The same things were measured in two ways. Each way mixes the same 12 hidden numbers, adds some noise and spreads widely along 7 directions of its own, which tell nothing about the thing.
In the rows, zero is written as 128.
Some things both ways: the first way, then the second way.
[137  88 194 102 121 150 134 110 111 105 113 131  79 116 145  82 108 117
 105 135 152 137 161 142  90 140 132]
[107 137 176 100 124 115 133 119 151 157 113 121 151 152 130 108  95 101
 134 147]

[114 102 102 135 122 135 136 103 117 131 111 124 186 104 122 117 161 116
 132  94 147 101 123 123 145  95 153]
[101 177  86 116 103 173 192 113 124 165 110 118 161 144 152 115 128 127
 111 109]

[107 130 130 137 129 151 119  98 178 130  94 131 129 102 142  81 170  92
  89 122 126 125  90 107 118 121 120]
[ 90 148 106 105 100 155 176  87 129 153  95 120 130 158 141 116 108 103
 168 147]

[143 134 120 132 146 150 123 156 143 123  99 101 137 114 156 143 103 142
  87 110 127 113  95  99 111 119 129]
[112 129  60 114  55 118 112 105 118 220 111 130 142  87 149 119  97 113
 151 126]

[111 148 133 164 111 142 123 171 170 164 146 114 148 109 115  95 164 103
 166 123 129 178 109  91 124 145 136]
[ 55  93  81 146  83 110 113 129  89 130 114 117  74 100 116 158 138 127
 175 144]

[116 146 132 150 137 154 171 138 101 138 153 126 192 126 159 130 129  81
 175 137 117 107 116 150 167 126 142]
[112 103 148 147 131 116 132 146 137 121  99 141 131  91 155 130 130 133
 129 143]

[108 188 124 102 131 129 135 142 112 130 167  86 143 143 105 147 117 135
 117 115 120 141  88 167 138 163 150]
[ 80  87 111 122  35  91 144 120 121 168 139  65 140 125 139 156 127 123
 114 115]

[130 173 105 145 124 120 126 148 150 133 123 128 122 123 141 116 171 126
  76 145 126 115 108 129 124 139 127]
[105 115 130 135 139 148 175 113 140 107 131  71 128 129 151 145 162 117
 111 126]

[ 79 152 118 162 143 147 159 164 117 124 166 115 198 101 138 144 140 129
 135 118  92  85  72 140 170 132 123]
[123  25 173 119 183 128  77 202 148  72  53 203  84 103 159 105 173 169
  85 143]

[138 125 143 138 125 142  90 171 152 134  98 124 114 120 123 111 139 140
  91 125 120 153 141 101  99 138 120]
[178 155 156  97 112 117 134 141  97  79 169 131 144 103  92 113 122 141
 149 109]

[ 99 143 117 159  85 139 156 150 142 162 154 112 153 117 125 138 145 114
 190 111 124 166 164 106 186 122 112]
[122 115 194  98 183 127 145 141 178  43 168  69 114 125  96 129 137 109
 115 139]

[116 151  54 137  98 112 101  86 118 157 134 123 116  83 137 112 172 160
 104  92 169 169 147  92 143  92 159]
[124 138 114 159 142 171 124 112 115   4 168  69 120  58  33 139 181 104
 171 132]

[115 104 108 129 141 111 135 140  82 112 146 135 141 131 109 135 112 163
 105  89 140  89 147 131 118 122 151]
[132 156 126 142 126 128 139 131 106 135 127 126 139 113 143 116 115 113
 112 126]

[ 75 109 125 154 129 172 148 135 125 138 147 100 192  98 138 138 157 124
 159 115 112 134 128 122 195  88 112]
[143 164 140 101 147 113 179  96 113 137 160 139 116 134 144 126 109 104
 141 121]

[ 95 117 125 112 160 139 151 122 142 107 140 113  96 130  91 121 139 143
  96 139 120 103 101 136 102 144 119]
[ 98  97 158 131 123  99 157 173 122  88 148 162  72 140 150 142 121 109
  48  95]

[104 132 128 155 120 148 169 123 163 104 120 139 161 103 132 120 115 103
  78 146  74  95 102 141 138 146 112]
[161 144 160 130 125 157 150  99 125 108 101 147 144 126 143  97 143 127
 110 140]

[112 122 133  95 125 126 130 127  99 128 147 100 173 111 114 136 114 149
 157  98 147 161 110 146 159 116 154]
[104  81 128 112 130 169 126 127 156 122 110 111 136 101 127 127 180 148
  95 114]

[151 119 156 142 116 146 139 159 141 112  91 135 156  74 167 103 133 129
 102 159 142  98  93 134 113 137 128]
[ 73  86 112 104  81 128 120 148 137 146 105 132 133 114 129 127 115 124
 145 127]

[114 151 169  75 122 142 151  91 102 124 143 106  97 145 112 130 108 136
 115 138 145  99 122 170 123 152 114]
[169 124 187 111 114 137 122 155 128 110 146 128 163 136 118 103 110 106
 114  85]

[138 124 139 124 136 117 141 153 127  98 126 132 103 103 145 103 145 138
 101 135 123 115 112 133  93 142 138]
[ 83  73 148 112 159 121 123 160 152  88  94 118 114 124 150 136 145 124
  69 145]

[ 83 141 106 153 152 151 161 123 105 113 145 118 150 109 175 128 161  98
 121 102 124  76  92 140 168 117 130]
[115 144 131  94  91 126 118 129 137 208  91 121 148 142 166 106  94 130
 121 143]

[105 115 161 133 119 172 134 113 110 122 138 107 138  70 167  97 175 135
 128 143 127 126 128 133 137  95 125]
[119  99 154 121 131  96 139 171  98  79 144 148 110 118 106 129 132 150
 104 101]

[102 131 104 142 139 148 134 133 146 142 136 119 173 100 134 122 154 137
 138 130 135 137 102 114 158 103 131]
[ 82 128  84 138  65 124 153 136 121 155 148 112 102 112 140 136 107 117
 131 114]

[ 95 142 137  94 164 159 133 102 115 135 138 115 168 133 119 146 109 137
 136 134 105 109  90 142 154 113 110]
[159 128 158 123 154 138 168 107 124  51 179  81 132 118  93 130 145 104
 127 104]

[142 147  99 170  65 113 163 154 188 138 117 123 107 131 132 121 141 122
  76 128 152 137 176 108 134 140 120]
[120 173 144 133  92 142 165 117 173 146 145 125 144 116 130 106  95 103
 118 126]

[ 96 119 158 140 114 183 166 101 141 132 123  99 183  97 114 123 116  84
 131 137 104 105  92 141 145 137 120]
[124 111 144 108 181 165 129  90 129 121  39 197 122 136 150 100 170  88
 176 157]

[109  86 174 119 114 144 151 148  89 102 124 121 162  70 107 142 101 156
 139 143 101 107 109 152 146 145 109]
[124  88 130 113 126 121 115 142  92 119 127 129 115 125 122 131 156 126
 137 105]

[ 96 123 143 107 171 149 133 136  88 118 157 101 114 123 126 138 124 159
 120 122 130 106  99 135 125 124 124]
[130 122 143 118 140 110  96 119 106  95 166  82  98 103  65 138 158 117
 128 118]

[144  97 158 119  87 124 125 126  84 116  88 123  73  89 122 129 135 131
 109 128 129 123 169 125 118 144 108]
[185 158 170  73 142 143 100 174 134 103 121 117 170 127 103  88 137 128
 149 115]

[119 168 101 124 126 143 113 114 124 150 134 111 152 101 185 117 167 152
 125 107 175 131 110 118 161  84 140]
[117  71 165 104 188 151 134 147 167  40 149 110 131  99 111 129 133 110
 118 125]

[ 86 120  97 146 159 155 154 122 111 122 128 123 169  93 153 149 172 147
 113 145 120  63  93 131 181  90 101]
[127 105 140 129 171 143 154 168 152 102 131 147  93 122 151 121 151 126
  91  95]

Other things, the second way, with their names:
<523>: [ 96 134 121 120 103 110 124 156 156  99 139 118 108 101 106 126  97 109
  93 131]
<718>: [121 176  86 131  31 121 124 113  67 193 142 129 122 114 115 129 122 116
 164  98]
<204>: [163 147 183 100 168 128 160  81 108  49 214  57 137 121 119 141 147  91
 109 139]
<241>: [135 126 130 127  91 150 100 186 102 141 135  79 130 118 149 125 166 156
 121 109]
<626>: [135 166 106  84 127 150 134 139 141 140 127 113 133 117 114  95 140 129
 151 130]
<709>: [ 99  69 156 155 112 125 146 129 141 145 133 111 103 122 158 149 111 125
 137 110]
<316>: [124 151 121 116  99 123 168 112  53  66 172 116 129 116  83 137 143 130
 169 114]
<267>: [ 90 122  74 142  89 147 101 164 107 178  98 105  94 120 164 133 165 128
  85 111]
<621>: [191 187 150  93 127 157 159 162 111 152 192  90 145 145 157 111 144 148
  43  57]
<371>: [112 121 150 124  72 117 152 130 156 161 163  74 131 129 134 143 125 136
  60  94]
<863>: [ 82 120 146 110 141 130 183 103 115 114 170  94 107 169 132 145 119  84
 119 105]
<889>: [116 117 115 122 108 128 132 129 124 173  95 139 141 128 160 130 106  89
 164 118]
<388>: [100 148 143  72 123  73 132 124 128 108 128  88 140 129  75 120 116 134
 152 165]
<932>: [119  90 100 134 178 182 106 116  93 147 104  82 106 119 150 141 191 127
 155 108]
<938>: [135 136 157 136 105 138 124 189 184 130 145 116 107 115 114  91 133 133
  98  99]
<598>: [124  93 149 126 180 170 148 135 137 106 127  85 105 151 167 122 157 108
 122 120]
<64>: [131 119 130 133 129 149 131 135 117 113 138 109 130 112 134 129 151 101
 124 107]
<480>: [109 134 151  55 115 111 119 160 107 137 154  82 137 167 143 131 106 119
  97 123]
<810>: [108 136  76  91 119 160 135 120 123 121  74 115 153 124  96 115 171 119
 130 118]
<757>: [120  92 161  91 147  83 143 166 118 106 134 135 130 124 127 134 125 160
 108 112]
<93>: [164 133 121 134 113 133  76 145  95 152  76 163 146  83 130  86 138 168
 156 152]
<623>: [117 123 138 119 115 130 145 106 124 139 141 138 117 110 169 137 111 126
  91 135]
<510>: [131 169 129  86 141 145 162 150 127  99 122  97 137 159 105 111 128 124
 129 117]
<173>: [131 124 136 144 118 123 171 122  76 111 172 168 115 106 168 136 102 120
 108 107]
<341>: [162 167 149 116  75 112 103 119  73  89 211 124 123  90  56 111  88 116
 148 114]
<256>: [104 143 157 131 149  70 151 139 131  69 148 112 105 126 102 125  82  90
 148 167]
<742>: [ 79 113 150 140  84  95 150 125 124 100 167  83 129 119 105 146  86 117
 128 134]
<36>: [ 80  69  95 186 113 124 148  69 113 145 107  95  93  86 106 170 181 134
 182 116]
<231>: [128  73 162 135 128 125 110 157 147 106 133 146 106 111 103 119 113 117
 137  94]
<343>: [115 156 111 175 104 133 162 105 145 108 154  92 135  73  64 139 125 136
 138 105]
<594>: [170 169 146  54 159 170 126 129 124 106 127 114 167 141 123 108 154 107
  75 105]
<368>: [119 111 146 110 130 143 132 120 141 140 158 108 110 113 114 131 148 141
 104  98]
<719>: [150 114 107 151 116 170 137 130  89 168  94 190 138 102 211 129 129 108
 118  92]
<358>: [ 91 123 152 101 122  92 154 112 124  84 163  87 128 132  87 142 106 100
 127 136]
<619>: [107 112 128 110 129 110 148 161 132  60 168  60 124  98 120 144 123 146
 119 145]
<728>: [159 138 147 125 138 132 113 128 142 136 136 113 128  96 130 108 137 113
 129 129]
<545>: [127 123 156 151 132 119 121 131 118 116 138 141 105 117 113 117 111 111
 142 123]
<261>: [152 142 180  86 140 136 117 158 163 144 159  78 129 135  92 112 155 134
 139  87]
<393>: [109 144 126  80  92 105 111 132 135 132 138  84 150 121  70 114  96 122
 159 137]
<689>: [144 127 153 113 148 117 141 112 116  89 104 136 167 117  96 119 124 107
 143 126]
<894>: [ 66 110 119 120 131 119 161 106 148 169 103  93 113 153 202 138 103  80
 103 171]
<3>: [108 168 140 125  92  92 193 124 111 125 202  87 118 132 113 144  88 139
 126 105]
<477>: [119 153 131 114  78  92 111 166  87 116 163 144  93 112 115 119  97 137
 111 130]
<449>: [ 94  93 157  90 166 145 142 147 150  94 119  75 111 156 182 143 142 119
  54 151]
<39>: [ 77 130 135 143 122  72 168 116 134 115 103 150 106 117 142 128  87 119
 140 181]
<532>: [ 81 116 129 128 123 140 231 128 102 126 142 116 124 183 189 154 123 109
  84  82]
<783>: [ 91 100 141  92 167 118 176 163 155 100 134 115 111 145 177 139 108 104
 104 128]
<409>: [152 122 162 102 169 144 157 108 207  93  92 129 143 104 147 106 144 122
  71 156]
<529>: [156 155 144 104 137 137 112 137 116 166 128  58 151 148 158 102 110 123
 132 144]
<672>: [121 135 135 114 113 118 112 168 171 160 103 169 105 127 128 100 104  88
 126 109]
<31>: [141 163 177  93 176 137 171 105 127  39 149 137 146 115 106 122 124 129
 124 156]
<339>: [152 114 137  87 172 173 106 124 154 158  45 154 141 127 153 100 207 134
  79 115]
<301>: [149 130 150 134 149 129 148 141 152  91 182  69  98 104 129 124 142 121
 121 127]
<579>: [ 97  67 117 157 119  95 145 156 118 111 114 136 102 109 120 151 151 111
 142  86]
<543>: [154 110 155 138 136 147 134 157 163 119 143 111 136 120 133 117 100 104
 135  89]
<473>: [135 110 156  73 204 158 112 152 171  55  78 131 124 111 115 103 202 139
  83 154]
<277>: [130 134 117 106 133 125 117  97 146 183 109  92 146 107 110 127 141 127
 149 122]
<78>: [134 158 165  89 158 135 157 122 142  91 132 115 120 149 111 109 141 115
 109 133]
<655>: [ 95  79 130 138 122 125 154 153 130 117 100 133 135 115 151 141 141 135
 148 120]
<833>: [111 103 116 134  87 144 125 159 128 150 128 123 113 120 130 127 157 132
  87  75]
<682>: [125 147 125 136 152 149 124 118 177 103  98  96 120  93 107 112 162 100
 155 161]
<215>: [107 127 150 114 126 109 185 166 127  82 155  89 149 147 126 144 112 106
 104  95]
<134>: [133 128 151 115 144 119 134 125 151 151 106 146 120 119 133 101 122 147
 135 140]
<46>: [188 158 165 130 157 157 105 159  69  90 163  81 151 115  97 102 185 177
  83  87]
<10>: [ 93  96 100 150 146 202 139 108 158 188  44 150 120 132 198 112 179 120
  65 119]
<52>: [116 133 169  70 105 127 122 138 105 130 168  67 143 189 160 121  77  60
 108 136]
<777>: [124 129  85 129  70 154 125 128 126 163  98  76 146 108 112 134 177 154
 107  98]
<364>: [120 104 165  60 219 177 154 120 170  87 130  34 141 163 154 136 204 120
  46 126]
<252>: [165 184 131  99 105 152 125 105  82  98 142 156 160 116  76  87 112 103
 148 116]
<188>: [ 83 116 130 121 155 128 178  75 137 161 101  90 141 145 165 141 122  97
 174 154]
<224>: [112 118 175 155 172 166 144 120 185  92  96 106 116 123 134 104 172 118
 109 158]
<251>: [177 200 122  85 117 187 141 126 113 159 124  86 180 154 143  97 145 106
 113 100]
<228>: [131  76 181 108 180 138 136 131 163  61  57 201 145 117 156 113 116  92
 119 158]
<221>: [102 122  92 151 116 145 214  36  81 123 194  85 113 108 124 184 151 101
 149  80]
<620>: [109  66 145 114 135 105 106 127 121 146  71 167 125 117 157 137 109 112
 154 142]
<203>: [ 97 136 115 107 101 112 136 159 146  91 105 152 136  92 116 110  95 136
 130 166]
<859>: [140 158 102 105 119 162 127 116 105 125 157 103 140 108 125 132 149  78
 126  92]
<696>: [133 141 127 133 141 130 114 156 112 153  81 187 106 128 176  91 118  85
 164 146]
<948>: [133 170 105 121 118 181 165 118 146 147 115  94 153 140 150 114 137  83
 111 104]
<366>: [114 137 122 126  67 124 130 153 135 134 157  77 117 118 109 121 124 142
  91 108]
<321>: [128 120 172 110 195 175 136 155 176  41 139 106 100 129 111 107 154 102
 114 136]
<16>: [130 109 174  63 189 161 103 162 202  64 135  64 121 133  69 102 176 132
  98 127]
<734>: [192 108 161 119 138 162 101 159 148 177  92 153 158 112 197  89 150 127
 109 101]
<394>: [111 102 116 118 127 151 113  73 164 127 106  70 132  68  87 152 201 145
 143 139]
<882>: [107 143  96 129 102  84 130 105 132 141  66 142 153 103  97 133 100  69
 169 139]
<924>: [149 201 134  76 109 136 139 139 108 118 127  58 183 155 148 101 112 111
 121 166]

Some of these things the first way, each followed by its name:
[ 90 134 154 138 139 164 152 132 140 147 159 123 154 143 126 116 115 117
 150 129 128 109 124 123 142 128 112] => <545>
[108 150 144 121 101 135 159 147 116 137 170  91 179 150 102 144 112 130
 165  83 130 115 144 149 144 133 145] => <689>
[149 138 167 143 113 126 137 207 209 141 123 117 123 159 105 104 103  97
 143 129 113 186 127  95  91 171 122] => <623>
[142 154 116 113 125  90 165 147 154  73 124 117  79 120 168 128 153 143
  41 150 103 122 111 158 127 132 117] => <409>
[138 119 173 128 135 116 120 206  86  98 125 122 142 124 134 132 134 164
  87 121 128  73 114 153 108 146 126] => <757>
[110 147 135 128 130 144 101 139 166 149 122 112 115 145 101 104 144 151
  77 107 161 105 110 105  92 139 121] => <863>
[100 152 110  84 151  84 114 137 102 137 183  91  70 162  50 131 154 169
 122 101 148 155 108 129  96 153 150] => <267>
[111  82  95 134 128 111  84 149 113 128 110 153  95  99 106 137 116 185
 102 104 112 193 184  79 146 111 109] => <301>
[136  83 167 119  96 132 188 153 122  98 113 104 145  81 110 140 130 120
 174 144 112 112 125 145 136 139 116] => <594>
[126 161 165 124 125 114 107 174 136 151 125 118 103 139 116 120 147 134
 125 123 138 108  84 102 107 158  98] => <932>
[147 156 126 141 124  97 115 177 111 131 119 134 141 115 145 134 144 129
 115 124 108 120 104 113 129 137 127] => <619>
[104  87 149  80 143 117 142 111  56 105 131 106 101 118  97 159 138 152
 136 128 121 111 131 153 156 118 105] => <621>
[117 133 129 128 196 172 154 146 152 104 115 136 136 134 168 118 127 111
 103 168 117  89  84 145 120 135 119] => <371>
[ 85 127 112 140 117 137 156 121 141 147 152 130 172 102 119 126 161 134
 171 139 130 137 121 122 185 105 110] => <321>
[ 94  93 136 160 104 152 162 151  91 124 133 116 168  64 130 134 152 110
 196 107 118 118 130 126 172 129 125] => <480>
[106 135  87 115 113  90 128 127 110 114 124 149  78 119 141 137 152 188
  84 102 169 101 153 131 163 121 102] => <543>
[ 91 109  75 140 184 157  53 132  94 175 122 147 142 133  89 112 140 123
 173  72 145 184 152  75 121 124 166] => <241>
[122  97 139 120 107 130 159 125  82 119 125 133 171  98 110 138 133 133
 169 131 128  97 151 155 155 125 131] => <215>
[106 102 127 152 142 146 138 146 124 124 130 121 125 104 112 120 127 122
 114 120 109 119 117 102 111 137 128] => <477>
[ 85 148 105 140 130 114 109 141  87 147 158 126 116 144 115 144 132 142
 129  58 119 115 143 102 150 131 120] => <529>
[150 111 171 104  60 106 184 121 116  88 111  89 120  57 119 132 154 136
 113 155 111 107 106 161 126 136 116] => <810>
[137 148 127 126  97 135 171 144 132 145 130  84 140 113 103 157 137 125
 154 150 143 114 107 132 142 144 121] => <859>
[126 138 105 123  77  96 164 130 157 127 126 115 109 119  85 137 154 143
 117 133 134 131 145 129 140 143 113] => <948>
[ 93  98 125 141 130 157 195 144 134 121 143 110 156 112 114 155 133 136
 163 153 130  94 131 140 174 121  99] => <672>
[ 86 141 111 108 140 150 149 103 113 136 155  92 139 119 105 144 146 141
 139 122 140 119 101 144 158 121 128] => <833>
[ 92 130 110 147 120 153 142 137 133 146 144  97 148 116  90 132 148 119
 136 115 136 134 118 124 143 142 136] => <718>
[123 152 141 135 109 159 119 122 148 169 118  77 130 120 132 129 170  99
 134 126 126 148 116  91 142 105 108] => <626>
[104 141 118 176  70 148 167 134 142 139 145 110 188  70 155 128 150 122
 130 127 119 128 131 123 186 108 121] => <173>
[ 92  91 125 137 139 168 132  97 105 141 127 122 138 103 102 130 119 125
 132 123 115 120 141 105 135 113 120] => <696>
[124 124 152 127 115 119 126 145 154 124 113 124  98 115 115  96 195 126
 114 139 126 116 125 116 105 130 106] => <510>
[115 127 113 146 116 151 118 148 169 142 102 118 179 100 131 124 135 135
 120 111 138 142 108 104 150 116 126] => <221>
[135 119 142 137  87 109 130 169 110 125 123 140 165 102 112 123 130 142
 136 125 136 138 146 146 144 148 138] => <655>
[145 148 154 120 124 104 123 155 138 118 133 121 120 146 134  93 157 118
  82 123 140 125 113 142  94 138 148] => <31>
[114 146 159 119  91 170 137  98 171 152 142  76 137 113 120 100 141 125
 122 119 140 150 128 113 111 110 132] => <252>
[104 147 158 154  99 121 160 198 142 134 165 102 170 151 114 150 121 133
 128 111 104 113 128 132 165 140 101] => <134>
[121 194  86 154 125 113 177 138 137 136 155 114 146 159 174 140 171 113
  93 119 155  53 107 141 161 114 127] => <343>
[129 101 152 140 115 115 144 174 120  96 103 149 146 100 121 137  84 140
  89 133 105 103 110 138 133 165 109] => <36>
[131  83 176 127 145 142 146 160 114  76  97 156 125  79 171  98 113 126
 116 140 118  98 105 147 112 147 121] => <620>
[123 162 133 202  77 128 189 180 167 118 154 120 161 102 172 111 169  99
  87 150  91  96 131 131 148 134 117] => <39>
[ 94 136 124 111 128 120 155 107 103 118 169 111 131 113 125 125 134 128
 141 111 117 151 114 144 155 123 141] => <894>
[120  71 136 154 129 156 124 168  98 127  77 140 122 110 119 154 110 133
 123 119 137  89 159 104 146 141  90] => <261>
[ 99 133 109 128  94 139 169  71 152 120 133 100 113  85 144 113 155 113
 105 114 130 131 116 122 150 108 125] => <10>
[ 99 100 114 138 128 150 146 127 128 142 130 130 139 120 105 147 116 144
 140 136 125 133 159 109 165 114 101] => <938>
